There are 4 nested groupings, the coarsest first. Each group lies inside one group of the grouping before and may be the whole of it. The rows also spread widely along 18 directions, which tell nothing about the answers.
In the rows, zero is written as 128.
Some rows, each with its group in each grouping after it:
[137 148 153 111 176 111 122 159  82 135 125 114 142  97 141 105 143 139
 149  87 190 121 132 158 130 114  95 146 139 129 126 109  77 136 132 123
 122 108 121 152 146  92 162 151 140 153]	ror Lasu q_835 rufo
[145 152 116 151 130 143 111 136 150 127 114 142 139 141 140 150 117 127
 191 115 130 162 161 101 129 156 153 125 136 160 133 126 151  92 135 176
 158 124 140 123 139 103 124 121 129 178]	Numiv Suv q_160 zif
[136  90 133 150 139 104 134 128 144 114 117 117 112 103 105 132  89 127
 111 107 130 150  97 130 120 135 124 147 181 113 194 158 102 121 139 137
 122 119 115 156 120 146 125  90 135  95]	ror bopar q_87 vadeg
[ 86 112 104 148 123  91 100 161 145 129 115 166 125 144 119 121 116 129
 140  72 115 123 127 128  81  75 105 140 125 131 159 121 156  73  85 180
 138 122 160 124 146 125 153  78 133 125]	ror bopar q_87 vumel
[131  64 145 146 132 119  83 130 127 137 106 172 139 137 123 102  95  95
 143 114 137 140 111 112  92 120 125  91 129 165 121 142 118 110 103 155
 162  96 123 111 134 124  93 138 123 120]	ror Lasu q_59 Sifat
[157  87 123 104 145 132 109 136 185 121 105 142 120  67 157  95 114 118
 205 119 159 147 139 138 134 158 155 120 156 129 145  92 113 126 141 177
 182  94 125 170 150 110 129 147 136 141]	Numiv Suv q_389 gomes
[143 123 128 142 150 194 155 136 152 138 123  85 163  79 131 156 108 128
 219 102 143 149 123  84 141 136 131  89 116 194 171 148 135 106 130 168
 213 133 121 136 112  90 140 110 138 120]	ror Rom q_519 sagod
[153 151 125 153 140 133 142 137 178 147 100 161  97 160  99 174  95 107
 119 157 109 174 102 138 160 135 146 165 142  96 108 177 155 108 140 124
 107 126 144  95 106 140 111 134 113 135]	ror Lasu q_711 gubu
[119  91 147 189 148 160 102 116 113 167  98 138 167 141  65 180  76 103
 140 123 142 162 139 117 128 181 125  93 196 138 158 129 102 119 115  98
 135 113 127 122 113 106 135  95 146 116]	ror Rom q_288 mibi
[145 106 111 147 103 141  92  83 158 124 138 150 145 144 127 123  97  98
 178 109 108 127 119  81 142 102 175  93 108 182 150 135 149  98 157 200
 191 132 117 109 138 135  93 137 140 133]	Numiv Kem q_627 medab
[143 110 124 136 147 137 132 155 131 108 128 153 126 125 161 119 144 130
 182 108 142 138 103  96 116 101 118 147 102 160 156 136 143  67 124 181
 144 128 154 127 138 113 116 100 147 151]	ror Lasu q_59 pupat
[149 101 130 138 121 139 123  90 140 123 159 188 117 162 121 140 140  98
 147 158 145 140  98 124 171 125 140 138 100 125 114 111 140  97 159 142
 118 137 145  94 136 137  86 160 172 159]	Numiv Kem q_627 famot
[119 140 169 133 162 131 126 159 133 114 128 144 110 150 122 165 133  99
  96 135 178 135  92 123 113 167 151 183 130  69 125 122 121  84 127  91
  77 150 186 114 141 134 137  96 161 172]	Numiv Suv q_389 sof
[175  95 163 121 150 106 137 147 141 119 122 141 103 133 129 122  90 115
 119  88 114 147  93 158 128  97 145 156 160 107 130 157 124 140 148 125
 151  90 119 154 115 145 149 112 111  72]	ror bopar q_87 vumel
[ 96 144 132 156 101 125  96 153  93 113 148 159 113 174 115 106 131 117
 141  82 124  90 173 117 105 108 117 114 100 147 158  68 173  83 110 152
 107 139 153 118 143 130 156  78 150 134]	ror bopar q_87 vumel
[110 126 139 168 131 164 141 125 116 124 140 144 111 155 116 176 121 122
 142 121 122 117 122 109 154 153 134 135 122 129 161 109 165  75 137 113
 107 144 168  96 130 126 138  88 159 140]	ror bopar q_87 vumel
[ 94 145 110 125 111 154 122 132 106 110 159 110 115 159 155 121 111 152
 127  95 124 102 137  86 119 122 122  81  70 190 144 132 131 107 130 152
 140 156 149  92 148  97 123 153 140 118]	Numiv Kem q_627 famot
[149 125 111 163 143  74 110 131 155 151 107 137 129 132 113 109 126 109
 133 112 143 156 113 113  99  71 126 153 140 147 121 192 107 121 141 188
 154 129  83 129 114 120 104 136 118 167]	Numiv Suv q_389 gomes
[164  96 173 139 142 135 163 157 135 116 147 124 127 146 125 152 123 113
 155  89 145 176 111 127  98 111 125 141 108 135 118 167 152 118 129 134
 192 124 117 137  88 122 149  91 123  94]	Numiv Kem q_627 medab
[ 81 106  85 130 114 123  97 123 168 144 123 135  59 142 121  99  78 135
  71 123 109  76 121 111 138 108 153 109 141 121 163 117 112 123 163 148
 113 151 142 125 142 121 134 152 148  95]	ror Lasu q_59 pupat
[104  76 161 153 134 167 119 141  92 109 127 110  97 137 134 134  86 135
 118 123 148 122 169  89  99 221 145  97 173 142 187  94 105 118 152  95
 130 128 146 148 124 100 144  88 156 107]	ror Rom q_288 mibi
[ 74 120 111 106 153 154 116 165 107 134 122 129 123 129 142  70 133 132
 151 122 143  88 135  99 108 107 101  98 107 160 164 110  95 102 137 141
 129 135 160 118 121  97 145 123 144 104]	ror bopar q_87 vadeg
[145 107 154 126 141 112 106 146 117  96 108 122 105 142 145  76 103 102
 106 135 141 139 119  87  81 157 146 120 141 149 145 175  80 132 157 138
 128 118 111 130 116 139  83 130 113 120]	Numiv Kem q_627 famot
[111  88 124 130 152 140 116 132 106 110 118 106 143 120 144 100  96 131
 154  82 115 110  96  85 105 103 128 106 138 174 206 156  97 102 148 162
 159 123 134 133 126 114 130  95 133  78]	ror Lasu q_835 rufo
[ 97  49 122 123 101 115 113  92  92  96 173 139 121 131 115  86  97 131
 107 124 147 126 119 125 104 132  92  95 128 143 193 106  90 132 140 143
 127 126 116 135 135 129 100 140 168  82]	ror Rom q_288 mibi
[133 141  91 153 125 110 112 130 128 163 122 169 118 196  93 127  92 144
 115 111  88 152 143 148 149  74 110 126 160 141 128 147 120 131 149 151
 111 120 126 118 108 114 142 139 119  91]	ror bopar q_87 vadeg
[ 98 170  84 152 115 107  86 184 165 152 108 178 153 151  79 142 111 133
 146 116 150 183 164 140  89 123  90 127 142 127 142 102 135  79  53 183
 106 142 172 137 142 110 151  91 140 156]	ror bopar q_87 vumel
[106 151  65 142 107 118  99 132 159 144 139 120 111 144 120 128  87 166
 106  76 118 115 135 120 136  84 130  95 125 164 157 123 114 121 118 184
 122 160 137 134 164  92 150 155 145 113]	Numiv Suv q_389 sof
[118 165 125 156 104  76 100 128 102 100 143 107 152 168 106 130  92 130
 100  75 130 162 140 109  66 112 118 135 128 149 161 174 121 117 115 174
 125 143 105 121 132 136 115 102 113 141]	Numiv Suv q_389 sof
[122  92 104 130 121 164 141 108 175 129 144 159  87 141 122 149 112 129
 156 149 123 137 133 135 176 164 149 124 141 105 153  89 149 109 169 133
 128 137 159 126 127 116 134 139 165 115]	Numiv Suv q_160 zif
[101 150 156 165 106 128 115 107 116 112 148 118 105 169 108 174  93 107
  93 116 129 113 142  91 110 162 167 147 121 118 149 126 164  96 154 125
 126 156 140  97 130 143 125  98 148 167]	ror Rom q_519 sagod
[131 132 102 128 150 157 145 151 144 118  84 135  82 121 158 111 117 149
 189 106  85 115 159 145 175 161 125 122 158 126 157 115 143 125 159 129
 118  88 149 121 135 108 143 133 102  99]	Numiv Kem q_627 medab
[ 95 132 107 100 118 169 105 148 174 138 135 114 104 137 124 116  69 127
  98 127 136 115 125 109 123 153 156  66 109 146 134 120 104 135 121 131
 138 153 160 122 140 105 140 167 138  81]	Numiv Suv q_160 zif
[120 103 131 132 145 104 123 113 112 115 105 131 111 115 149  68 133  98
 155 124 116  97  93 103 118  90 118 136 105 156 145 178 120 116 165 160
 145 100  99  88 120 141  76 148 108 138]	ror Lasu q_835 rufo
[164  96 134 127 156 145 117 135 171 155 120 146 175 125  91 163  83 112
 168 130 157 211 103 130 128 130 144 128 176 127 148 146  95 116 136 158
 186 125 135 166 101 109 144 110 146 100]	ror Lasu q_835 rufo
[ 78  89 129 108 148 135 135 126 156 132 100 138  99  89 137 105 115 104
 167  96 104  71 105 152 143 111 124 128 120  99 148 112 159 112 136 122
 160  87 147  97 136 139 149 126 116  95]	ror bopar q_87 vumel

New rows, each followed by its group in each grouping:
[ 69 143  95  93 127 121 106 117 120 126 130  94 132 111 118  77  86 138
 107 132 136 109 128 110 113 129 111  96 135 144 184 142  63 140 158 148
 128 138 124 119 127 122 117 160 129  99]	ror bopar q_87 vadeg
[114 116 135 140 112 135 126 104 119 114 154 148 174 121 122 169 117 123
 189  92 142 156 119 130 119 125  99 117  86 158 137 117 171  87  86 167
 173 113 144  92 154 119 115 130 143 156]	ror Rom q_519 sagod
[176 171 178 136 159 135 133 164 155 140 124 115 129 134 101 159 114  86
 136  83 154 140 116 149 138 115 169 159 135  92 102 135 148 130 133 110
 143 126 125 150 116 135 177  98 126 130]	Numiv Suv q_160 zif
[128 135 135 152 132 167 135 139 116 123 133 108  81 168 144 130 117 137
 148 110 116 106 183  85 138 161 166 113 140 153 157 110 142 117 198 128
 150 147 129 134 105  98 157 103 140 122]	Numiv Kem q_627 famot
[149 112 133 137 149 189 150 170 162 127  99 130  43 126 157 114 108 127
 146 141 109 103 130 108 170 170 163 113 134 139 144 119 144 119 168 111
 117 124 154 129 116 110 137 128 128  93]	ror Lasu q_835 rufo
[126 112 134 143 140 116 109 157  90 102 141 159 120 162 134 128 133 147
 121  90 154 136 138 134 112 141 103 139 145 126 161  93 106  95 114 129
  79 129 167 145 157 109 146 101 163 130]	Numiv Kem q_627 famot
[168 142 104 141 102 118  93 106 133 126 140 196 120 159 123  84 135 101
 172 149 128 134 137 122 164  85 131 120  92 166 116 108 151 103 143 195
 114 124 116 105 142 137  76 172 143 167]	ror Lasu q_711 gubu
[142 157 176 133 125 129 132 137 100  97 143  76  98 116 113 112  89 109
  71 120 154 113 116 115 121 171 140 119 127 131 157 152  99 150 143  94
  94 138 103 130 123 156 113 126 125 111]	ror bopar q_87 vadeg
[102  83 113 129 142 115 129 131 124 107 119 129  98 110 151  83 129 128
 131 112 132 101 101 116 113 120 103 121 122 142 166 146 104 114 134 143
 113 117 130 114 143 123 104 140 135 117]	Numiv Suv q_160 zif
[165 121 111 136 137 143 125 154 171 141 109 175  71 128 164  99 138 125
 177 146 124 122 143 113 164 115 153 132 123 158 109 108 148 102 160 172
 142 116 139 131 134 107 119 153 136 161]	ror bopar q_87 vumel
[170 125 186 185 130 118 152 138 132 112 118 127  87 131 128 166 129  98
 160  91 132 145 152 145 125 170 147 162 131 110 107 136 201 120 131 114
 145 100  98 117 117 141 131  93 108 168]	Numiv Suv q_389 gomes
[193  91 126 117 142 132 103 136 139 145 130 178 141 110 133  89 123 127
 181 140 177 176 137 146 149 119 111 104 147 169 110  95  78 141 129 174
 152  99 114 169 141  92 112 186 155 138]	ror Rom q_519 sagod
[ 76 142  96 113 136 144 125 127 141 112 122  83  83 111 157 102 102 145
 108 106 119  66 115  93 137 136 149 112 117 139 181 135 105 118 165 138
 113 150 148 108 154 111 129 149 136 118]	Numiv Suv q_389 sof
[127  89 166 119 140 115 121 154 138 117  96 129 123  98 108  86  90  83
 130 120 137 145 106 146  85 150 108 108 139 120 135 162 112 145  99 115
 148  82 108 123 108 156 109 119  92  79]	ror bopar q_87 vumel
[122 111 128 139 174 128 108 183 155 154  74 133 107 105 108  74 117  91
 121 120 140  98  96 110 110  95 127 123 156 129 157 151  83 115 124 132
 112 121 134 144 114 129 140  98 128  99]	ror bopar q_87 vumel
[143  81 158 186 102 148 125 109 139 136 131 173  77 146 102 157 108  95
 142 126 122 122 142 149 163 169 137 107 122 126 112  89 192 117 121 108
 124 109 122  99 130 137 115 133 142 131]	ror Lasu q_835 rufo
[115  71 143 124 122 121 103  90 119 115 138 168 129 137 138 117 104  99
 143 103 115 104  80 131 134 100 133 116  98 140 133 126 145 104 131 146
 150  99 139  84 154 143  96 154 136 114]	ror Lasu q_835 rufo
[126 139 127 121 174 141 135 156  95 149 137 134 151 160 133 141 130 150
 148  90 147 135 114 124 134  74 107 144 126 143 134 139 102 103 149 137
 142 135 153 129 118  82 170 121 147 117]	ror Lasu q_59 Sifat
[129 111 146 133 121 138  95 127 174 139 116 184 126 142  88 126 113  66
 161 176 161 163 144 123 119 168 158 135 138  92 121  94 150  96 142 148
 150 126 142 124 107 147 107 112 148 162]	ror Lasu q_59 Sifat
[ 88 123 121 130 149 112 136 147 109 136 118  95 133  97 125 128 108 155
 127  79 150 127 122 142 105 117  74 117 129 141 150 153 102 128 103 132
 143 116 119 121 135  96 146 139 119 115]	ror Lasu q_59 Sifat
[139 103 132 142 122 106 146 100 162 143 161 150  90 144 103 150 117 106
  88 143 143 138  64 139 153  77 133 161  95 108 105 166 139 121 156 138
 134 150 114 101 114 142 104 166 153 135]	ror Lasu q_835 rufo
[119  96 130  70 145 125 138 132 161 122 129 131 119  95 124 113  93 135
 146 147 162 177 130 171 128 168 118 141 167  76 147 113  91 149 161 130
 163 103 133 161 110 118 141 154 130  93]	ror Lasu q_59 Sifat
[129 126 112  98 131 147 123 147 141 113 130 136 145 110 140  78 129 121
 200 156 161 168 144 100 105 139 108 110 108 161 157 128 111 106 143 189
 170 128 127 136 107 113 100 134 134 137]	ror Lasu q_59 pupat
[106 151  93 132 133  88 111 170 136 164 127 159  92 181 104 102 115 150
  86 109 125 131 149 151 113  59 101 147 142 118 118 131 107 128 139 150
 104 141 137 138 112 103 168 135 131 108]	ror bopar q_87 vadeg
[123 110 150 132 121 150 109 134 126 126 143 142 106 155 126 135  96 116
 105 114 146 123 127 132 126 161 141  91 109 136 108 106 127 130 112 106
 118 129 149 106 147 115 128 157 140 113]	Numiv Suv q_389 sof
[146 108 151 140 151 148 105  88 112 126 121 134 170 123  96 113 118  72
 190  93 125 102 109 124 165 112 151 114 150 128 174 114 121 119 170 132
 150 104 111 124 125 150 128 104 144 104]	Numiv Kem q_627 famot
[103 147 109 129 168 172 101 152 139 177  85 130 130 124 125  85 126  99
 172 148 144  89 147  80 137 111 144  95 127 166 129 126  95 115 163 145
 153 131 134 111 113  86 133 146 137 149]	ror Rom q_288 mibi
[ 91 139 161 133 168 149 128 152  92 133 127  83 165 117 121 155 114 124
 121 126 193 149 109  82  80 168 114 122 123 153 151 165  74 102 121 112
 146 155 143 114 115  94 131 112 147 155]	ror Lasu q_835 rufo
[135  95 145 144 158 126 161 139 176 135 106 129  86  92 131 144 140 108
 158 141 159 149 120 138 131 161 133 167 146  92 121 145 142 117 152 122
 152 115 119 130 108 121 128 125 133 163]	Numiv Suv q_160 zif
[105 146 129 177 118 115  93 126 132 160  92 134 126 165  86 134  78  96
 116  99  98 122 144 113 105 113 134 104 133 147 116 170 153 123 118 141
 146 115 103  84 112 134 118 123  93 126]	ror Lasu q_59 pupat
[136 106 116 140  90 133 105  79 173 148 149 154 116 119  83 147  74 108
 115 140 141 142 114 154 175 142 138  88 124 126 120 106 137 140 123 143
 137 127 112 113 147 139  97 190 149 122]	ror Lasu q_59 Sifat
[122 125 129 128 127 150  96 141 120 125  90 152 125 137 138  90 100 113
 190 137 117 143 178 120 118 182 125  84 138 163 132 111 133 125 131 147
 148  87 129 106 124 112 104 146 100 128]	ror Lasu q_835 rufo
[156 145 100 139 155 129 155 168 186 127  96 153 105 144 119 145 116 125
 142 109  92 161  75 140 153  88 116 160 128 112 138 189 146 102 117 149
 105 120 156 113 121 136 124 111 108  94]	Numiv Kem q_627 famot
[118  40 154 139 158 134 140 112 118 132 128 132 114 109 120 114 131 111
 157 114 156 121 122 133 128 141 119 125 159 113 159 113 102 129 170 111
 166 110 112 143 104 115 143 116 154 100]	Numiv Kem q_627 medab
[117 143 148 133 141 159 138 173 165 142 143 105  94 115  98 132 130 102
 113 118 186 108 125 125 126 139 141 122 105 102 134  98 129 120 121 109
 120 171 144 147 117 115 173 107 165 123]	Numiv Suv q_389 sof
[127 197 124 142 120 133 162 168 146 134 159 106  95 147  87 159 123 141
  92 152 169 171 148 131 130 148 110 155 118 108 135 138 127 121 135 124
  94 182 133 139  96 119 151 113 150 146]	ror bopar q_87 vumel
[119  76 134 131 104 145 102  90 129 112 133 152 113 158 128 128  66 115
 136 129 101 137 134 109 128 162 161  95 140 144 158 120 142 116 157 142
 160 112 135 107 126 134 105 138 130  91]	ror Lasu q_711 gubu
[116 133 167 136 135 153 115  96  89 132 121 108 143 106  86 102 111  74
 160 125 150  94 144 137 154 159 126  95 129 124 152 103 124 145 153  95
 130 107  92 104 112 145 123 137 129 118]	ror Lasu q_711 gubu
[ 77 135 120 125 128 105 113 121 111 107 128 150 123 155 125 116 128 119
 160  95 111 103 147 131 113 108 125 172 132  88 176 100 165  82 163 155
 131 119 153 111 128 141 149  81 135 141]	ror Lasu q_59 pupat
[106 122 138 142 145 121 125 145 120 141 123 117  88 140 126 139  95 136
  59 116 146 112  97 119 119 128 120 124 123 133 118 164  97 127 125 103
 103 139 136 103 137 111 122 158 132 124]	ror Lasu q_59 Sifat
[120 112 114 156 130 129 123 109 162 135 118 113 137 106  94 143  95 107
 112 141 149 155  82  99 125 146 119 103 129 150 155 187  92 119 117 145
 131 145 112 105 127 133  78 147 137 130]	Numiv Kem q_627 famot
[127 137 138 152 136 119  94 144 115 148 109 154 102 182 111 143  96 133
 102 123 140 151 184 143 123 179 141 126 181 111 105 106 103 138 146 105
 108 118 139 131 128 101 149 142 127 141]	Numiv Kem q_627 medab
